The rows come from 6 hidden closed curves, with some noise, and rows from the same curve form a group. Each curve winds through 6 dimensions. The rows are also pushed far along 5 directions, which tell nothing about the answers.
Some rows, each with its group after it:
[-17   8  10  -8  -2 -12  40 -20  40 -29   2 -29 -35   4   2 -11  35 -31
   8   9 -25 -18  -1]
K
[-30  -6   3 -28   4 -12  14   4 -10   3  24   4 -23 -23  -4  14  -3   1
   7  10 -13 -19 -12]
E
[ -2  16  14  -6 -29  14  23  14  -8 -10  20   7 -14  -3  12  15  15   1
  14   5   2 -22  -4]
R
[  6 -12 -17  10   9  -4  -8 -14  18 -28 -10   2 -10   7  -4  -3  23 -10
  12  -8  22 -12 -17]
A
[ -1  -5 -12   5  -5   3  -2  -8  -4  12   3 -14 -10 -17 -10  16 -13  -8
   6 -12  -4   4 -11]
R
[  4   7  15  -4 -19  10 -16  25 -28  18  22  15  22  -8  -4  24 -17  13
 -10 -20  10  12  -1]
E
[  9   7   2  18  24  -8  -7 -13  -4   0 -28   9   6  24   2 -13 -11   6
  -3  15  -4   0  17]
Q
[  3  10   3   8 -21  11  27 -22  24 -10  10 -35 -27 -10   5   4  25 -27
   8 -24  -3  -3 -10]
K
[-19  -2  10  -8  18  -6  29  20  -8  -2   7  13 -27   3   1  -2  -5   7
  -3   7  -9 -18   6]
K
[-29 -21  -5 -15  52 -39   5 -13   8  -5  -9   6 -26   0   6 -21   1   1
  -7  16 -14 -10   4]
Q
[  6 -18   0  -1 -12  12 -21  17 -24  10  15  -4   3 -29  11  26 -19   8
  17 -26  24  -5 -29]
N
[-26  -2   5 -20  15 -20  31  13  -6  -6  10  28 -15  19   0 -12   5  11
  -1  38 -19 -30   9]
Q
[-25 -11   3 -32   7  -9  14  12  -9  -5  31  19 -10  -9   0   3   9  12
   1   6   2 -22 -14]
R
[  1   4  13  -1  -2   3 -28  -4 -26  40   4 -23   3 -43  14  26 -43   0
  -4 -23 -11  29   3]
N
[ 17 -15 -23  10 -24   9 -13 -12  -6  12  14  -3  15  -1   0  19  -1   0
  14 -16  12  -2 -22]
Q
[ -7  -4   5   1  -9   7  -1  23 -22   9  11  -2 -16 -23  -5  31 -22  -1
  11 -16   4  -7 -16]
K
[ -9  -1   9  -5  -4   0   7  -2   1  17  15 -26 -21 -30  14  18 -12 -14
  -2 -25 -17  13   0]
R
[  2  10  15  15   2  -6  -3  -2 -23  29   1   0   2  -1   7  10 -24   4
 -13 -15  -9  14  13]
A
[ -7  17   9  -6  -1   3   7  -3 -15  24   5  -2  -8 -13  -1  15 -25   3
  -5   8 -26   9  19]
Q
[ 19 -44 -35  15  33 -14 -43 -29  15  30 -16 -27  27  -3 -10  -2 -35  -7
 -11 -34  -8  38  -7]
N
[ -1   5  -7  12 -15  -1  15 -17  11   3   7 -15 -14  -2 -12   9  11 -19
  -2 -17  -7   4  -5]
Q
[  9  -5  -1   1 -20   7 -20 -19  -3  13  19 -23  10 -25   0  26  -5 -11
   6 -38   9  12 -23]
E
[ -8  33  27  -3  -4   8   2  15 -18   5  -4   9   2  -5 -12   6 -12   6
 -12   8  -6   9  19]
N
[-30  -2   0 -38  19 -10  30  -6  16 -21  23  10 -37 -11   5  -5  24  -2
   4  16 -15 -24   1]
A
[-11  35  13  11 -30   4  33 -17   7  -5   5 -18 -38 -12   1  11  22 -26
   3  -1 -14  -1   8]
N
[  4 -21 -12 -14  11   1 -23   9 -21  21  16  19  23  -5   2  11 -25  22
  -2  -7   5   5  -4]
A
[ -6 -11   6 -10  -1   5   4  10  -4  -8  13  -8 -16 -20  12  12   0   0
  15 -11  10 -17 -21]
N
[ 11  20   6  24 -16   3  -2  11  -9  -8 -19  19  13  25  -5  -7   9   4
  -3  17  13   0  11]
R
[ -6 -15  -6   6   9 -19 -24   7 -10   8 -10   5  10  -4  -4  -2 -11   2
  -5   1   7   9  -6]
Q
[-16   0  -1  -4  -2  -5   3   1   3  -8   5  -8 -27 -23 -11  17   5 -16
   6  -8  -1  -3 -13]
A
[ -6  24  12  14 -16  -2   4  -4   3  -5 -13 -14 -16  -9  -9   7   7 -20
  -1   2  -6   9   5]
Q
[  5 -13 -18 -10   5   2  -9 -12  15  -7   1  -2   8   1  -7   2   2  -3
   8   4  -4  -2  -6]
A
[  0 -36 -19 -19  19  -7 -22  -6   2  16   2 -11  18 -14  10  -8 -21  12
   7   5  -5   2 -13]
R
[ -4 -10   2 -10  25 -12  -5 -19  15 -13   4  -1   3   7   2 -14  14  -1
  -6  -9   4  -2  -5]
N
[-15  16  13 -17 -15  13  18  23  -6  10  14  -8 -13 -24 -13  15 -10  -4
  -4   2 -17   6   6]
K
[-36   8  16 -26 -25  -7  21  16 -13   4  35  -6 -28 -36  -8  26   6 -11
   5  -1 -12 -13 -18]
K
[ 14  13   5  -1  -6  20   7  -6  19 -11 -13 -21   7   5  -5  -6   1  -7
   6   7  -8   2   7]
R
[ 42   6  -9  33 -14  20  -5 -25   8   4  -9  -6  34  38  -4  -5   2   1
  -1 -20  13   8   3]
R
[ 15  41  22  21 -16  15  33   5   9 -22 -21   8  -3  42   5 -15  19  -3
   0  27 -10 -12  32]
R
[  9  22  14   2 -14  24  21 -11  27 -30  -2 -26 -22  -3   1   6  22 -22
  14 -12  -1  -9  -2]
R
[  7 -12  -2   3  21   4  -6   4   1   4 -11  -7   6   4  -6  -5 -19   6
  -2  -9   1   3  -2]
K
[  3 -22 -19  -7   3  -7  -4   2  -1   2   7  19  11  10  15 -14   9  15
   3  12   9  -9  -5]
E
[ 28  -8 -15  22   0   9 -11 -18  -5  23  -9  -3  30  24  -4  -2 -20   9
  -2  -9   0   9   3]
R
[ 20  27  11  26  -3   6 -16 -19  -3   6 -26  -4  17  13   3  -9  -4  -1
 -10   1   4  21  20]
N
[-29 -13   9 -23   0  -7  17  20  -9   4  30  -8 -28 -31  -3  19  -6  -4
   3 -16  -6 -13 -21]
Q
[-15 -47 -16 -20  28 -19 -22  17  -8   0   6   6   0 -16   2   5 -19  11
  14   2   7 -17 -30]
Q
[ -4  12  11 -11  14   5   7   5  -9  10   6  11  -2   0   1   3 -15  10
 -11   2 -14   6  22]
A
[ -1  -7 -18 -10 -27  14  17  -8   3 -20  21   3 -16  -7  -3  15  25  -3
  31   6  16 -36 -32]
R
[  6  19  16   1  -9  20  25   6   5 -10   0  -7 -10   7   5  -4   7   0
   3   1  -2  -9   9]
K
[-12 -25   7 -15  31 -14  -3  12 -10  10   5   1  -4  -7  16  -6 -21  13
  -2  -5  -5  -7  -4]
N
[ -1  12  15  -9  -5   6  -2  14 -14   1   9  18  17   8  -6   3  -3  12
  -7   5   4  -1   6]
N
[ -6 -21  -6  -1   5 -12   0   4   8  -5   1 -12 -10  -4   2   9  -5 -11
  12  -4  -7 -11 -16]
K
[ 13 -14 -22   8 -11   0 -12  -9   3   6   2   3  14   4   9  -8  11   3
   1  -4  14   7  -7]
E
[  9 -22 -29  -2 -13  15  -2 -13  26  -6  17 -24 -14 -23  -5  20  11 -21
  14 -36   6   6 -24]
E
[ 29  12 -11  10 -41  41  11   4  18 -35   1  -1   4  12  -4   5  35  -5
  26  -1  30 -19 -16]
K
[ 12 -11 -12  14   5   1 -14 -12  11 -12 -17 -12   2   5  -4   1  -1  -8
  14  -3   8  -4 -13]
Q
[-25  -8   1 -14   5 -11  24  15   6 -32  12  12 -34  -2  -5   3  24  -6
  15  10   7 -36 -20]
A
[  6  11  15  10  -8   7  14  15 -17   4   3  15   6  20   6  -2  -2  13
  -3   2   6 -11   6]
K
[ 14   7   6   1   0  12  -6   1   0  -9 -10   4  10   9  13  -6   0   8
   7   9   6  -4   7]
E
[16  3 -2  4 -9  9  3 -8  8  7  4 -6  9  7 14 -3  2  0 -2 -5 -6  9 11]
E
[ -3  -6  -3   5  -4  -8 -22  14 -31  14  -1  22  13  -6   1   6 -14  16
   0   7  16   1  -8]
R
[ -5   2   3 -10 -26   8  -6   8  -9   3  22  -3   8 -19 -13  21   2  -3
   2 -15   9   2 -18]
E
[  9  22   5  16 -11  11  10  -8  -4  15  -9  -9   3   8 -14   8 -16  -5
  -5   1 -19  11  17]
E
[-13  26  28  -5  16 -10  15   0 -15   0  -6  18  -4  18   2  -8  -8  11
  -9  26 -18 -11  25]
E
[ 11  29   8  20 -45  30  -4  26 -32  38   9  -4   4 -25 -13  39 -32  -2
  -8 -22  -6  31  13]
K
[ 16   2   8  21 -18  13 -15  16 -16  11 -10 -10  18   0  -8  18 -24   0
   6 -13   7   7  -8]
Q
[-28   5  15 -23  36 -19  16  32  -7 -15   0  41 -11  16  -3 -19   3  19
 -18  32  -9 -13  24]
E
[  0  29  22  11 -12   1  14   0 -18  10   2  10  -2  12   8   4  -3   4
  -7   5  -7  -1  19]
A
[  4 -16  -2  -7  30  -9  -3  -3   9 -15  -5  15   8  22  14 -26  11  15
  -1   7  12 -14   0]
Q
[  1   7   5  12  19  -8 -11  11 -13  -4 -23  24   7  20  -8  -6 -12  11
  -6  17   3  -2  14]
A
[-11  14  14 -10  -9   2  16  12  13 -15   4  -7 -16  -9   2  -3  17 -12
  -4   3  -6   1   7]
A
[-20  -9  -6  -1  29 -21  25  -2   9   2  -4   4 -29   7  -1 -15   0  -3
 -12   8 -20  -3  14]
K
[ 14  -2 -18  -5  -4  18   9 -31  40 -25   5 -23 -10  -1  -3   0  26 -20
  14 -13   0  -5  -9]
A
[-17   5   2  -8   7  -8   1  -1  -5   9  -2  -5 -23 -25   5   7 -10  -6
  -1   8 -16   6   8]
K
[-36 -22  20 -38  48 -28  11  11  -7  12  17  -1 -22 -21  19  -8 -22  11
 -12   1 -26  -7   4]
N
[-16  36  37  -8 -25   4 -13  25 -62  52  16   9   2 -44  13  37 -49  17
 -12   3 -17  24  21]
N
[ -8  14   6   2   7  -9  12 -27   6  -1   3  -8 -22  -1   0  10   4 -15
  -1  -5 -17  -2   7]
N
[  6  -5   1   4  10 -13  -9  -8   3   1  -8   6  16  17  16 -17   4   5
  -5  10  -1   3   9]
A
[ -6   9  19  11  16 -15  -9  28 -27   7 -26  26  15  23  -4  -9 -26  18
 -10  32  -5  -3  21]
Q
[ 12   5   0   1 -14  13   6 -31  33 -28  11 -26  -6   0  -1   1  37 -24
   8 -29  14  -4 -19]
N
[  4 -30 -27  -9   4   0 -13  -2  16  -4   0  -7  13  -5  -6 -10   4   2
   7   2   9   0 -18]
E
[ 21   7  -9  30 -12   5  -1  -4  11 -21 -23   6   7  29  -3  -9  20  -7
   7   6  17  -5   1]
R
[  2   0   1  14  -7  -1   3 -12   0   4   6 -12 -14  -7   1  13   2 -12
   3 -24   5   1 -10]
A
[ 24   3  -7  12 -15  17   1  -1   4   2   4   5  16  19   5   4   3   2
   1 -10   3   5   7]
E

New rows, each followed by its group:
[ -9  18  14   5  -9   4  27  11  13 -20  -4  -9 -24   4 -13   3  14 -17
   2   3  -8 -10   3]
A
[  0   6  -4   0   3   0   3 -18   0  23   2 -14  -4 -11  -2   9 -20  -6
  -5  -2 -25  16  13]
Q
[ 21  22  -1  18 -40  30  10  13 -17   0   5  16   8  15 -10  23   0   5
  12   2  11 -10   2]
E
[ 19 -72 -43  -1  64 -20 -21 -29  41  -3 -17 -18  21  25  14 -44  -3   7
  -3 -18   7   3 -16]
K
[-11   5  15 -15   2  -3   2   0  -9   4  17   1  -4 -14   8   3   2   4
  -5  -7   1  -1  -3]
R
[-19 -13   8 -14  33 -13   3  19 -12   1  -4   8 -15  -6  -2   1 -23   9
   0  10 -10 -13  -1]
K
[ 27  -8   1  27  29   0 -18   7  -4   8 -32  11  31  39   2 -16 -28  16
 -12  -1   1  13  22]
R
[-12   4  -4 -12   2  -1  31   4   6 -25   4  23 -17  21  -6  -7  20   5
  13  34  -5 -37   1]
E
[-13  12  25 -12   7  -6  -5   0 -22  22  11  -3  -1 -20   8  14 -25   5
 -10  -6 -16  10   9]
E
[  4 -23 -31  -5   1  -2  -8 -17  13  -1   9  -2   3  -3  -7   4   8  -4
   8  -7   4  -2 -17]
Q
[-19  -4  11 -18  19 -13   7  -2  -8  25  18  -5  -4 -15   1   0 -19   5
 -18 -10 -22  11   8]
R
[ -7 -16 -15 -13  20  -2   9   2  13  -2  -4  -4  -9  -1  -9  -6  -9   0
   2  10 -16  -4   3]
E
[-16 -22 -12 -23  -6  -9   6  23   1 -17  16  18  -4  -4   4  -5  19   8
  13  22   9 -25 -18]
R
[ 25  18  19  23  13  10 -14  -2  -7  21 -23  -5  31  21   4 -15 -26  11
 -25 -12  -5  32  33]
Q
[-23 -17  16 -28  57 -31   2   5  -9  -1   6  25  -1  14  15 -18 -14  22
 -12  15 -13 -17  10]
N
[ 14 -17 -12  20   5   1  -3  12   1  -9 -13   7   4  23  -7   4  -6   1
  10  -4  10 -12  -9]
K
[ -3  -2   2  -4   6  -4 -17  -9 -16  31  -4 -12   8 -23   6   4 -30   6
  -4   0 -11  18   4]
R
[  9  -9   1   5 -15  13   2  22  -6 -16   7   9   8  11  -7   9   5   6
  15  -7  22 -22 -23]
Q
[ 12  -1 -17   8 -10  13  10 -12  14  -4  -1 -10  -5   7 -10   6   4 -10
   9  -3  -6  -3  -2]
E
[ 16  13  -2  10 -21  15 -10 -12  -3   9   3  -7  12  -1  -9  24 -10  -7
   5 -10  -6  10   2]
N
[-17 -27 -19 -17  -3 -13  -9 -10  16   1  19 -20 -11 -34  -4   5  15 -16
   2 -20   5   7 -27]
R
[-13   9   8  -8  11  -6  16  13 -17  10   0  20  -3  12  -8  -1 -18  14
  -5  27 -20 -11  17]
E
[  1  31  15   4  -4  18  18  17  -6   7 -13  -2  -9   1 -12   5 -20   0
  -7  14 -24  10  30]
E
[ 14  -2 -12   6 -15   8 -13 -23   2   1   9  -9   3  -6  -2  27  -1 -11
  16 -18   2  -1 -14]
N
[-25 -28  -3 -25  37 -19  -5  11  -1   2   1  -3 -18 -24   5  -5 -17   5
   1   4  -7  -6  -9]
N
[ -2   3   3  12  -5   3  16  -6   0  15   8 -18 -19 -11   1   9  -5 -11
  -6 -25  -7  10   1]
K
[-20  -7   1 -21  28 -15   0  -8  11  11   2 -14  -8 -17  -9  -2 -16  -7
 -14  -1 -29  16  10]
N
[ 12 -15 -13  11  -1   7 -15 -11  10 -15  -8 -15  -2  -5  -7  10   3 -11
  18 -16  18  -6 -26]
K
[ -4 -44 -14 -18   7  -6 -12   7  -1  -7  26   0   0 -15  16   7   6   8
  16 -22  24 -20 -40]
N
[ -6 -26  -5  -2  27 -13 -10  24 -20   7  -5  23   7   8   4  -6 -22  22
   0  10   7 -12  -5]
N
[-12  29  27  -5   3  -5  11   6 -13  -1  -5  14  -2   6   2 -10   3   9
 -13  20  -7  -1  21]
R
[ -4 -17 -19   4   1  -1  22   3  14 -24   7   9 -27  11  -4  -1  26  -6
  14  -2  13 -27 -17]
K
[  9   6   0   4   0   8   6   6  -4  18   3   4   5   8   1   5 -17   5
 -10  -5 -16  13  21]
E
[ -4  25  14  12  -7  -6  14  -3  -4  -2 -10   7  -1  18 -10  -7   6  -3
  -9  15  -8  -2  15]
K
[  8 -14  -6  16  46  -9  13 -13  25  -3 -29 -12  -5  31  -3 -29 -11  -2
 -12  -1 -16   4  18]
K
[  0   2  -6   5  -1  -9  -9 -30  10  -2  -4 -12  -7  -9  10  -6  15 -11
   1  -4   4   7  -4]
N
[ -7 -19 -14   5  10 -17   3 -17  10   7   5  -9 -11  -2   2  -6   7  -9
  -4 -15  -2   2 -10]
K
[ -3  -4  12  -6   5   1  11   9  -1  -9   7   2  -6   5  12  -3   4   6
   4  -2   4 -17  -5]
N
[ -8 -21  -2 -20  16 -11  -4   2  -5  -4  19  16   8   3   9  -7   6  15
   0  -3  12 -14 -14]
R
[ 16  -2  -5  23  -4   9 -10  -7   3  11 -13 -22   1  -5  -5   8 -15 -10
   1 -23   3  16  -4]
N
[-13   5   2  -3 -23   6  10   5   1  -5  16 -19 -36 -37   0  28   8 -22
  13 -19   1  -3 -18]
R
[ 16   1   3   4  -4  11 -23  20 -15   6  -4  19  34  11  -4  -2 -11  19
  -8  -3  18  12   5]
Q
[ 15  26  14   9 -10  24  14   0   7   5 -11 -18   1   3   2  -4  -7  -3
  -5  -2 -12  14  22]
K
[ 13  12  -8  17 -25  17   2  -9   6 -11  -2  -8  -6   1 -15  19   9 -15
  14 -11   8  -3 -10]
N
[ 26 -28 -21   9  26   3 -27 -19  28   3 -17 -21  29  11  -2 -20  -8  -2
 -10 -27   7  27  -1]
Q
[ -7 -20  -8   1  34 -18 -13   1  -6  -2  -7  18  -4   6   2  -8  -6   9
  -5  -3  10  -4  -3]
A
[  5 -20 -19  -5  -3  -2 -20  -7  -7   5  14   7   9  -6  -4  22  -8   2
  14  -9   6  -7 -20]
N
[  6 -25 -20  -9  -2   1  -6 -11   9   9   5 -13  11  -6   9  -3  -4   2
  13   4  -4  -3 -13]
R
[-12  12   7  -7 -14   1   5   5 -23   8  20  12 -15 -15  -5  33 -11   0
   8   0  -8 -11  -4]
N
[ -2   5  12  -9 -11   7  19   5   6 -21  16   5  -7   7   8  -1  24   0
   9   0  10 -23 -10]
N
[-12   8  10   5  -9  -2   9  13 -22  18   6   0 -17 -16  -1  17 -17   0
  -3  -4  -8   3   2]
N
[ 13 -13 -11  12 -25   5  -7   7   2  -4   5  -2  17  11 -12  12   4  -6
  10 -11  12  -6 -20]
K
[ 23  34   8  31 -39  19   5  13  -3 -22 -19  20  18  37 -10  -5  25   0
   4  18  22  -6  10]
R
[ -3  26  23  10  -9   0  26   7  11 -19 -21  -8 -10  20  -3 -11  11 -13
   3  26 -16 -11  16]
Q
[ 17   8   5  12  11   9 -16  -6  -1  10 -20  -9  12   3   8  -4 -19   4
  -5  -5  -2  19  16]
E
[-17  21  16 -11   5  -3  22   3   4   2  -4  -6  -8   1 -15  -6  -6  -5
 -11  20 -28   3  20]
E
[ 16  -2  -1  15  13   7   7 -14  43 -14 -21 -35  -2  13  -3 -19   9 -23
  -9 -20 -10  20  10]
A
[  2   5   1  12  -5  -7  -3   0 -10   2  -6  13  13  18  -8  -4   3   5
  -5   8   7  -3   0]
K
[ 18  -9 -22   8  -5  14   7  -3  17 -16  -2   7   3  21  -7  -1  13  -1
  13   1   7 -12  -5]
E
[-26  21  26 -11  -5  -7  38  24 -22  -3  16  25 -25   7   4   0   8  11
  -4  23  -9 -26  11]
K
[ 17  -3   7   4  24   8 -15  17 -10  11 -22   8  34  23  -6 -12 -35  21
 -10   9  -5  10  19]
R
[ 11 -11 -13  17   6   1 -16  -5 -12  23 -10  -4  11   1 -10   9 -29   4
  -2 -11   0  13  -2]
R
[-11 -20 -14  -6  -1  -9 -13  -1 -16  19  20   0  -9 -27  -5  30 -18  -3
   7 -19  -1   1 -20]
N
[ 16 -46 -21  -4   9   6 -25  19 -18   8  14  18  27   4  11   1 -13  28
  11 -18  35 -13 -32]
K
[ 19   0  14  15  15   4 -14   3 -11  27 -18 -13  27  13   6  -1 -43   9
 -10  -8 -18  20  20]
A
[ 11  17   6   6   0   9  17 -17  22   5  -4 -19  -3  10   7  -7   1 -13
 -12  -7 -26  19  29]
E
[  3 -17  -9  11  20 -19   6 -25  37  -2 -17 -32   3  19  -4 -20   3 -22
  -8  -5 -25  11   5]
K
[  1  -1 -10   2 -14   9   3   1   0 -14   6   5 -10  -3 -12  18   8  -6
  16  -2   9 -15 -16]
N
[ -6  -6   6 -18  15  -4   1  -9   9 -15   7  -2  -5  -4  13 -10  13   3
   4   1   6 -12  -7]
R
[ -7   5   8   4  15 -11  14   3  10  -2 -13  -7 -16   6   7 -10  -2  -8
  -7   7 -18   4  19]
R
[-15 -30 -14 -25  10  -4 -17  16 -10  25  14 -10  -2 -42   0  11 -30   7
   1  -7  -8  11 -14]
E
[ -6  -1   1 -14 -21   8  24   7   7 -25  23   5 -21  -3  15   7  29  -4
  22   6   8 -33 -17]
R
[ -4   4   2  -5   5  -2  -6 -16   8  -8  -7 -14 -12 -18   8  -2   7  -8
   6   0   2   2  -3]
N
[ -1  -6  -5  -8 -13   6 -10  12 -11  18   8  -3  10 -20   4   4 -11   7
  -2   0   1  13  -2]
E
[-18  -2  14 -23  -3  -4  17  24 -22   7  26  19 -11  -9  17  10  -6  16
   6  12  -7 -21  -1]
R
[  5 -21 -14  -3  -1  -4 -18  18  -9  -1   4  24  29  14  -9  -8   1  17
  -2   7  21  -5 -13]
R
[  6  22   7  28 -25  12   8   2 -19  31   4 -11 -10 -12  -7  24 -19 -10
 -12 -28  -6  24  11]
K
[-18  -4   2 -15  14 -14   8  -4  11   5   5  -8  -6  -8  -8 -11   2  -6
 -15   1 -16  10   6]
R
[ 27  -7 -11  12  -3  10 -21 -15  13 -16  -5   3  34  26  -7  -9  17   2
   1 -17  28   3 -13]
N
[  4  30  24  10   4   5  11 -16  -1  10  -9 -15  -9   0  10  -4  -7  -6
 -13  -6 -16  15  26]
Q
[-10 -28 -11   1  46 -27 -18 -19   2  27  -3 -12  -8 -14   6  -5 -25  -2
 -18 -28 -12  24   2]
A
[  5  -8  -5  -3   3  -3  -2 -12   8 -16   3   6  11  16  -5  -4  14   1
   8   4   9 -17 -14]
E
[-10 -29 -16 -31  16  -4 -13   9 -11   5  26  22   5 -13   4   9  -9  19
   6   0   5 -12 -15]
A
[  2  16   3   7  24   0  20 -14  37 -17 -20 -14 -17  18  -9 -20  13 -18
 -17  -1 -22  15  31]
E
[ 10   7  -3  20  -1   7  25   1  24 -33 -20  -2 -17  33 -10  -6  18 -15
  13   9  -2 -22   3]
K
[ -7  19  21 -12   7  12  17  24  -7  -5  -5   5  -3   4 -11   1 -16   8
  -3  17 -16  -6  18]
R
[-19  -7  -5 -10  31 -26   8 -10  20   2 -11  -5  -9   1   0 -31   7  -5
 -23  13 -20  16  19]
E
[-20 -17   0 -10  12 -23   9   6 -10   6  13  13  -7   2   5  -5   2   8
  -5   5  -2 -13  -8]
K
[ 19  13  17  16   1  14  -4   3  -3   4 -11  -7  10  11   7   4 -15   1
  -4 -15   1  10  13]
R
[  0 -13 -13  -5 -14   1   9   1  15 -17   8  -3  -8   0   8  -2  23  -8
  16   5   7 -16 -16]
R
[  8 -12  -8  18  16 -10 -13   3  -3   6 -20   6   8  14  -1  -7 -14   4
  -4   0   3   8   6]
R
[ 20  -1   3  14  11   2 -12 -25   7  17  -5 -17  21  11   6  -8 -10  -1
 -15 -26  -2  22   9]
R
[  0  17   4  -2  -7   7  32 -25  21   1   0 -26 -18   3   5  -5   8 -15
   4   9 -29  -3  14]
R
[  9 -27 -25 -14 -26   8 -17  -6   6 -15  29   5  14  -8   2  18  24  -1
  25 -12  28 -19 -40]
N
